The groups are shells around one centre, one inside the other: the same stretched ball of 7 dimensions in 7 sizes.
(in the rows, 128 means zero)
Some rows, each with its group after it:
[114 152 175 133 149 114 170 130 106 133 125 137 113] => (3)
[ 94 152  98 127 118 152  73 152 121 132 134 150 129] => (0)
[124 129 123 137 121 124 138 133 146 131 154 107 146] => (1)
[182 107 120 106 109 137 128  89 123 127 104 117 113] => (0)
[131 127 136 157 131 105 102 128 108 145  98 187 167] => (0)
[122 148 132 137 153 144 131 138 110 149 146 167 142] => (4)
[160 131 168 140 142 110 138 107  87 138 100 164 137] => (6)
[151 123 165 150 145 104 141 114  95 147 106 171 155] => (4)
[193 128 170 120 139 118 176  85 100 127 114 121 112] => (2)
[172 133 131 124 120 135 124 107 113 122 140 111 129] => (3)
[ 86 136  97 140 139 151 107 160 139 157 154 168 159] => (4)
[165 125 181 133 134 108 126 102  68 132  93 149 129] => (5)
[ 62 167 173 157 161  98 168 160 120 144 119 175 132] => (4)
[ 98 134 140 136 147 118 185 139 152 148 138 141 133] => (2)
[107 137 111 109 114 125 184 123 187 121 122  97  89] => (4)
[129 116 127 141 135 122 136 127 130 151 123 160 156] => (3)
[196 160 159  92 142 161 129  86  59 118 106 139  68] => (6)
[189 117 127 106 137 162 122  95  89 145 122 152 121] => (0)
[138 133 174 127 133 119 128 118  80 130 115 130 120] => (0)
[ 89 127  89 148 133 137 125 156 167 157 156 159 172] => (1)
[122 138 105 123 123 135 131 126 149 134 113 149 119] => (6)
[185 140 116 122 122 142 122 100 120 122 132 127 123] => (6)
[ 83 150 182 158 147  97 121 152  84 141 113 169 147] => (2)
[123 165 148 119 142 127 183 123 136 122 127 124  89] => (3)
[118 141 106 139 112 140  49 141 102 131 120 161 149] => (5)
[ 79 166 145 138 130 129  83 157  89 129 120 158 122] => (4)
[105 118  75 120 125 162 134 144 175 152 168 127 145] => (1)
[206 110  63 102  93 166  97  88 152 121 133 106 126] => (5)
[ 48 124  85 130 112 128 147 164 203 143 143 120 136] => (0)
[142  99 115 159 118 117  73 129 111 152 123 169 198] => (0)
[221 131 175 125 142 123 133  75  58 129  93 159 121] => (5)
[ 81 123 136 171 136  85 158 153 164 151 132 155 181] => (2)
[217 135 135 103 131 147 151  75 104 122 112 129  95] => (6)
[ 71 156 148 158 142 111 124 163 120 141 140 157 152] => (6)
[194 128 141 147 121 107 128  97 114 121 124 127 155] => (5)
[161 120  95 133 110 149  66 121 112 134 141 139 161] => (6)
[172 106  84 102 114 156 163  99 176 135 146  98 118] => (6)
[ 85 181 206 134 146  97 142 138  70 117  83 155  83] => (2)
[177 131 118 108 135 139 195  92 159 132 124 123 101] => (0)
[ 95 100  80 169 113  99 139 151 209 154 148 141 205] => (4)
[230 138 164  91 132 157 137  69  60 114 123 104  81] => (5)
[133 106  86 157 120 117 143 132 188 149 156 135 190] => (4)
[129 144 152 136 109 105  95 123  98 112  99 128 123] => (4)
[155 147 115 122 135 143 136 112 128 132 119 155 116] => (2)
[187 185 204  77 144 148 153  79  33  97  82 119  16] => (5)
[236 124 127  80 111 165 133  63  96 110 120  87  77] => (0)
[179 146 126  77 137 170 187  88 130 123 130 104  56] => (1)
[134 173 187 104 162 125 218 107 107 123 105 134  54] => (2)
[ 26 128 101 166 113  98 118 184 189 146 141 141 177] => (2)
[104 121  84 128  98 131 120 139 182 127 143 101 139] => (3)
[198  90  89 126 108 147 105  97 137 141 147 119 169] => (1)
[ 98 155 145 147 130  93 150 135 142 126  93 158 122] => (2)
[131 122 137 125 113 111 158 116 149 123 123  98 120] => (1)
[125 106  64 144 111 145  83 140 163 152 147 154 185] => (6)
[141 135 181 145 119  78 135 109  99 116  77 137 125] => (5)
[151 160 149 137 123 116 112 117  99 112 115 132 120] => (1)
[156 114  75 116 120 171 104 121 143 145 159 131 147] => (3)
[ 94 105  53 140 100 139 109 153 205 145 166 117 177] => (3)
[ 90 125 104 150 109 123  72 155 133 139 133 146 170] => (3)
[141 171 151  98 134 137 178 107 123 109 113 110  56] => (3)
[103 176 189 156 155  91 149 138  89 128  99 176 122] => (1)
[140 158 155  78 141 169 159 110  90 123 126 111  48] => (5)
[136 101  70 149  97 136  54 136 146 143 143 143 195] => (1)

New rows. What belongs after each?
[100 135  94 136 116 135  93 144 144 138 120 158 143] => (1)
[163 136 105 105 128 158 133 105 128 133 120 143 104] => (6)
[201 140 154  96 139 141 181  77 105 122 105 123  76] => (3)
[183 115 111 126 106 123 135  95 147 121 122 108 136] => (3)
[ 64 139 122 159 118  87 145 156 177 133 112 144 150] => (1)
[103 168 165 127 159 135 143 139  86 140 117 173 104] => (1)
[113 177 151 106 135 133 175 124 130 110 121 110  62] => (1)
[117 168 161 137 150 129 112 135  74 135 108 182 118] => (1)
[152 144 147 111 152 149 162 111 103 140 129 146 102] => (3)
[163 151 101  82 119 179 132 105 128 116 139 102  69] => (2)
[179 130 142 104 114 130 148  89 116 113 107 101  90] => (3)
[154 120 105 145 124 136  87 124 118 145 133 163 172] => (3)
[158  99  80 135 117 147  93 119 140 153 132 161 174] => (4)
[ 99 157 150 132 120 119 101 140 100 119 111 135 112] => (6)
[148 171 218 134 155 103 141 110  39 119  85 162  95] => (1)
[ 78 101  81 170 106  98 107 158 193 152 130 155 203] => (2)
[182 146 121 115 135 150 152 100 126 126 142 124 111] => (2)
[158 132 127 107 144 157 167 109 125 142 144 129 109] => (6)
[155 192 174  89 141 147 166 101  84  99 112 108  33] => (0)
[192 117 116 108 111 159  91  98  96 125 140 108 126] => (4)
[ 96 137 160 154 142 105 119 145  99 146 109 175 153] => (6)
[100 151 136 105 119 128 170 128 152 115 122  94  76] => (2)
[197 117 143 115 120 135 115  88  87 127 109 129 122] => (1)
[ 92 152 106 105 109 144 136 139 160 115 134  95  85] => (0)
[207 154 174 107 142 128 168  75  81 114  92 135  77] => (6)
[118 123  69 123 118 158 101 137 160 147 137 153 144] => (4)
[122 110 110 171 105 100  71 141 134 139 130 148 204] => (1)
[168 160 217 119 151  89 207  85  82 113  68 138  68] => (5)
[127 148 143 132 130 116 163 125 139 122 137 111 118] => (3)
[144 160 155 123 151 149 118 124  71 135 131 159 113] => (1)
[ 86 170 138 143 125 119 112 154 122 119 137 130 125] => (0)
[ 66 152 134 154 127 105 129 163 146 132 139 135 146] => (3)
[ 83 164 159 121 131 112 157 138 125 119 102 130  83] => (3)
[135 113 130 157 111 100  95 127 122 134 115 143 175] => (3)
[ 82 169 152 149 143  99 171 148 146 128 123 146 121] => (2)
[110 104  38 144 100 150  75 150 190 151 158 144 190] => (4)
[100 137 122 117 127 128 155 131 151 135 109 140 104] => (1)
[192 113  69 113 117 176 107 105 144 140 167 119 147] => (4)
[109 162 180 162 150  94 112 138  73 137  85 202 142] => (5)
[138 103 110 140 119 114 148 119 164 144 125 135 160] => (3)
[191 135 130 133 122 116 142  93 128 120 111 134 130] => (4)
[212 116 150 123 139 135 148  84  92 137 128 134 136] => (0)
[210 128 123  93 120 167 112  82  88 122 125 117  97] => (6)
[ 87 151 139 162 125 111  75 160 102 133 132 159 166] => (2)
[117 145  93 128 114 135 137 134 174 123 149 110 126] => (2)
[ 90 134 107 119 130 155 110 148 129 146 138 148 125] => (2)
[ 72 132  83 156 121 124 100 164 170 149 137 168 174] => (2)
[150  91  36  98 105 186 126 120 196 150 174 102 141] => (5)
[ 92 138 125 120 127 131 135 137 136 138 105 152 109] => (4)
[137 125 145 169 117  92  83 130 101 131 114 154 184] => (2)
[ 77 133  59 128 108 150 102 158 187 140 146 136 141] => (0)
[161 175 182  73 162 166 189  94  67 122 106 133  25] => (5)
[ 90 120  68 146  95 127  82 153 180 135 138 131 168] => (1)
[168 176 203 133 149  92 178  94  80 109  79 149  84] => (0)
[186 113 111  90 123 160 164  88 138 133 128 107  95] => (1)
[160 156 157 134 149 134 123 115  77 133 122 164 125] => (6)
[ 79 109 106 169 104  94  92 159 161 143 130 143 196] => (6)
[ 91 133 117 136 142 141 123 151 129 155 140 166 148] => (1)
[109 139 139 139 109  97 124 129 137 118  95 131 124] => (1)
[ 86 148 152 171 129  91  96 156 108 134 117 166 169] => (3)
